The same things were measured in two ways. Each way mixes the same 4 hidden numbers, adds some noise and spreads widely along 4 directions of its own, which tell nothing about the thing.
(in the rows, 128 means zero)
Some things both ways: the first way, then the second way.
[143 101 146 154 129 104 169  91  89 143  78 124  77 138  47 109]
[166 153  51  99 173 188 127 151 123  28 141 199 155 146 166 155]

[136 148 149 132 113 123 110 124 130 102  92 146 109 133 144 140]
[140 100 141 179  83 186 135 180 155 149 132 118 105 138  92 114]

[123 170 165 157  97 157 104  83 155 126 125 169  87 111 108 106]
[130 157 139 110 132 152 140 118 128  86 122 167 108  73  92 137]

[160 109 110 167 142 168 139 117 114  77 136 144 132 154 121 127]
[140 122 159 102 140 107 153 105 158 140 159 147 125 110 132 103]

[109 128 179  63  65 103 128 125  98 150  85 140 129 144  92  98]
[132 140 112 118 152 162 112 172 156  31 107 116 113 174 168 125]

[139 156 116 162 181 159 116 130 135 119 159  95 137 103 166 132]
[197 150  96 166 123 154 132 169 104 235  89 122  81 156  88 125]

[190 110 121 181 151 119 153 113 106  75 147 113 123 145 138 151]
[112 129 148 119 161  96 158  97 120 133 135 145 146 125 147 162]

[147 100 149 131 138 174 102 106 130 149 108 131 196 160 137 144]
[161 105 152  63 135  79 202 124 152 196 183 193 129 120 134 107]

[169 113 122 167 138 116 160 106 101 104 152 121  90 135 104 118]
[120 127 166 109 155 119 122 113 167  72 136 121 126 126 155 105]

[178 130 163 164 136 112 115  95 135 143 150 103 140 123 160 151]
[142 138 145 111 158  68 172 113 112 206 123 145 132 140 137 156]

[144 174 168 154  83 148  98 100 154  78 132 176 118 124 151 132]
[130 160 146 146 138 130 152 110 104 170 100 144 106  92  78 164]

[181  84 102 173 191 138 133 119 115 134 125  94 145 150 149 158]
[174  96 128 147 127 115 164 114 136 232 169 161 145 128 116 120]

[147  86 144 116 153 147 124 117 103 169 103  96 204 160 126 139]
[152 113 147  90 142 103 170  99 151 148 179 185 141  98 131 110]

[118 139 106 120 146 174 115 155 117  87 111 136 143 139 146 124]
[137  95 147 119  73 157 145 204 171 131 136 111  94 167 133  68]

[108 111 146 110 107 196 116 101 121 145 108 159 171 156  84  94]
[190 149 117  70 166 115 150 116 148 121 156 195 114 106 133  99]

[143 113 117 149 154 147 146 112 108 132 130 115 114 134 100 113]
[166 141 110 142 151 163 121 138 141 109 124 151 120 121 120 129]

[127 191 107 176 170 192  99 126 161  97 186 127 114  88 178 121]
[128 172 134 141 124 138 134 112  70 168  82 133  96  84  68 160]

[160 145 164 136 127  84 127 122 113 127 128  94 129 116 162 149]
[ 96 118 172 146 118 123 127 124 136 116 117 101 122 120 124 129]

[136 167 165 133  81 143 100  91 156 141 175 161  98 112 140 102]
[ 61 148 216 109 142 105 146  93 150  47 103 115 103  78 114 144]

Other things, the second way, with their names:
q_557: [101 128 194 137 132 106 155  97 152 133 129 129 111  90 102 134]
q_81: [134 102 152 131 125 133 160  95 153 140 179 176 148  83 112 130]
q_941: [106 138 180 111 147 102 155 103 141 110 126 137 117 102 127 140]
q_297: [162  95 158 161 100 117 156 154 142 252 138 115 107 147 103  98]
q_840: [155 109 157 113 136  71 152  88 132 227 165 136 139 121 133  82]
q_616: [101 146 119 107 152 124 109  87  90  83 121 125 152  99 150 137]
q_698: [ 80 142 219  98 173  80 131  52 170  55 129 120 121  70 137 124]
q_724: [161 131 117 141 139 140 121 151 141 134 124 127 118 160 142 115]
q_336: [179 164 150 119 159 126 133 101 142 143 121 163  84  75  87 116]
q_795: [166 162 106 124 139 156 105  97 102 129 120 158 114  69  94 110]
q_359: [140 138 142 131 141 134 144 147 142 123 115 130 107 144 129 133]
q_548: [106  84 175 124 126  92 177 120 163 151 172 145 151 137 148 126]
q_16: [128  92 121 155 110 144 136 148 131 163 153 125 152 160 145 119]
q_186: [104 105 224 148 143  78 171 112 192 153 131 108 106 134 121 126]
q_56: [ 96 140 157  96 151 114 158 115 130  73 128 151 127 116 143 158]
q_476: [ 87 126 185 131 121 147 112 146 174  37 107  83  99 129 137 104]
q_814: [123 113 128 126 103 150 114 133 128 120 145 119 131 119 133  91]
q_651: [153 166 101 116 165 126 152 121  87 149 108 166 123 124 123 170]
q_102: [ 73 144 185 127 136 145 136 155 165  14  85  96  89 140 140 145]
q_166: [154  98 101 122  94 166 131 193 145 141 151 123 125 177 154  80]
q_39: [165 127 109 153  80 195 126 132 112 173 141 162 112  71  59  99]
q_5: [161 172  84  92 179 145 132 140 119  62 116 171 125 146 161 152]
q_894: [111 136 133 100 154 112 157 107 118 102 145 166 152 118 151 160]
q_116: [102 136 201  70 148  93 161 103 178  64 147 153 106  90 132 106]
q_65: [106 137 103 115 180 110 124 129 104  84 111 111 163 189 207 163]
q_664: [108  98 154  96 135 119 142 137 168  67 162 132 146 148 176 103]
q_713: [130 135 190 119 133 141 141 120 185  73 134 142  88  83 101 105]
q_604: [165 130 144 120 148 124 131 148 165 134 125 127 104 150 144  96]
q_922: [146  96  94 128 105 153 117 133 115 154 168 134 162 136 149  92]
q_37: [ 83 154 207 142 114 145 147 135 147  74  86 113  73  84  76 150]
q_599: [ 67 102 150 143 104 132 135 152 111 111 113  85 150 167 162 143]
q_171: [139 149  90 165 106 169 105 120  51 181  97 127 131 101  84 149]
q_733: [117 113 173 132 111 109 158 127 128 181 129 120 118 120 110 127]
q_704: [120 128 109 130 116 146 133 139  86 136 123 131 142 128 130 136]
q_699: [140  96 117 106 139 109 128 134 145 128 166 124 162 175 197  96]
q_314: [152 168  44 122 181 176  96 119  75  59 110 157 156 140 160 173]

Some of these things the first way, each followed by its name:
[168 116 142 149 136 123 120 118 122 119 122 117 146 143 152 153]  q_840
[144 105 119 109 137 123 118 143 113 133  94 122 130 150 146 142]  q_16
[161 144 153 155 105 138 112  99 139 107 151 151 122 133 145 132]  q_557
[122 140 154 108  94 118 112 131 116 103  54 157 104 142 122 132]  q_166
[190  99 125 160 129 130 130 101 128 131 186 126 132 147 147 137]  q_186
[161 131 116 127 174  85 136 163 100 116 133  66 132 120 183 157]  q_599
[169 113 119 150 108  98 153 114 109  99 133 150  53 144 107 119]  q_65
[139 164 179 120  77 103 121  98 131 138 151 141  91 108 123 107]  q_102
[154 129 141 153 143  83 134 124 114 122  69 113  78 126 126 152]  q_922
[ 96 176 105 110 145 191  87 167 142  87 116 146 134 114 176 121]  q_171
[129 127 113 121 114 187 116 131 125  97 145 165 133 150 130 105]  q_359
[145 135 191 145  93  90 148  85 102 127  93 126 109 129  79 117]  q_5
[152 152 114 168 133 161  97 109 163 117 158 158  89 120 161 128]  q_733
[151 124 142 153 137 154 134  97 119 132 163 115 149 130 119 116]  q_116
[147 157 165 137  91  94 129  97 132 139 148 139  59 104 117 108]  q_476
[164  95 125 138 127  94 146 122 102 131  95 127  85 151 107 134]  q_699
[113 141 162 116  68 112 130 101 122 137  76 179  47 130  68  92]  q_314
[170 128 150 159  85 127 137  78 131 117 173 164  83 134 103 106]  q_698
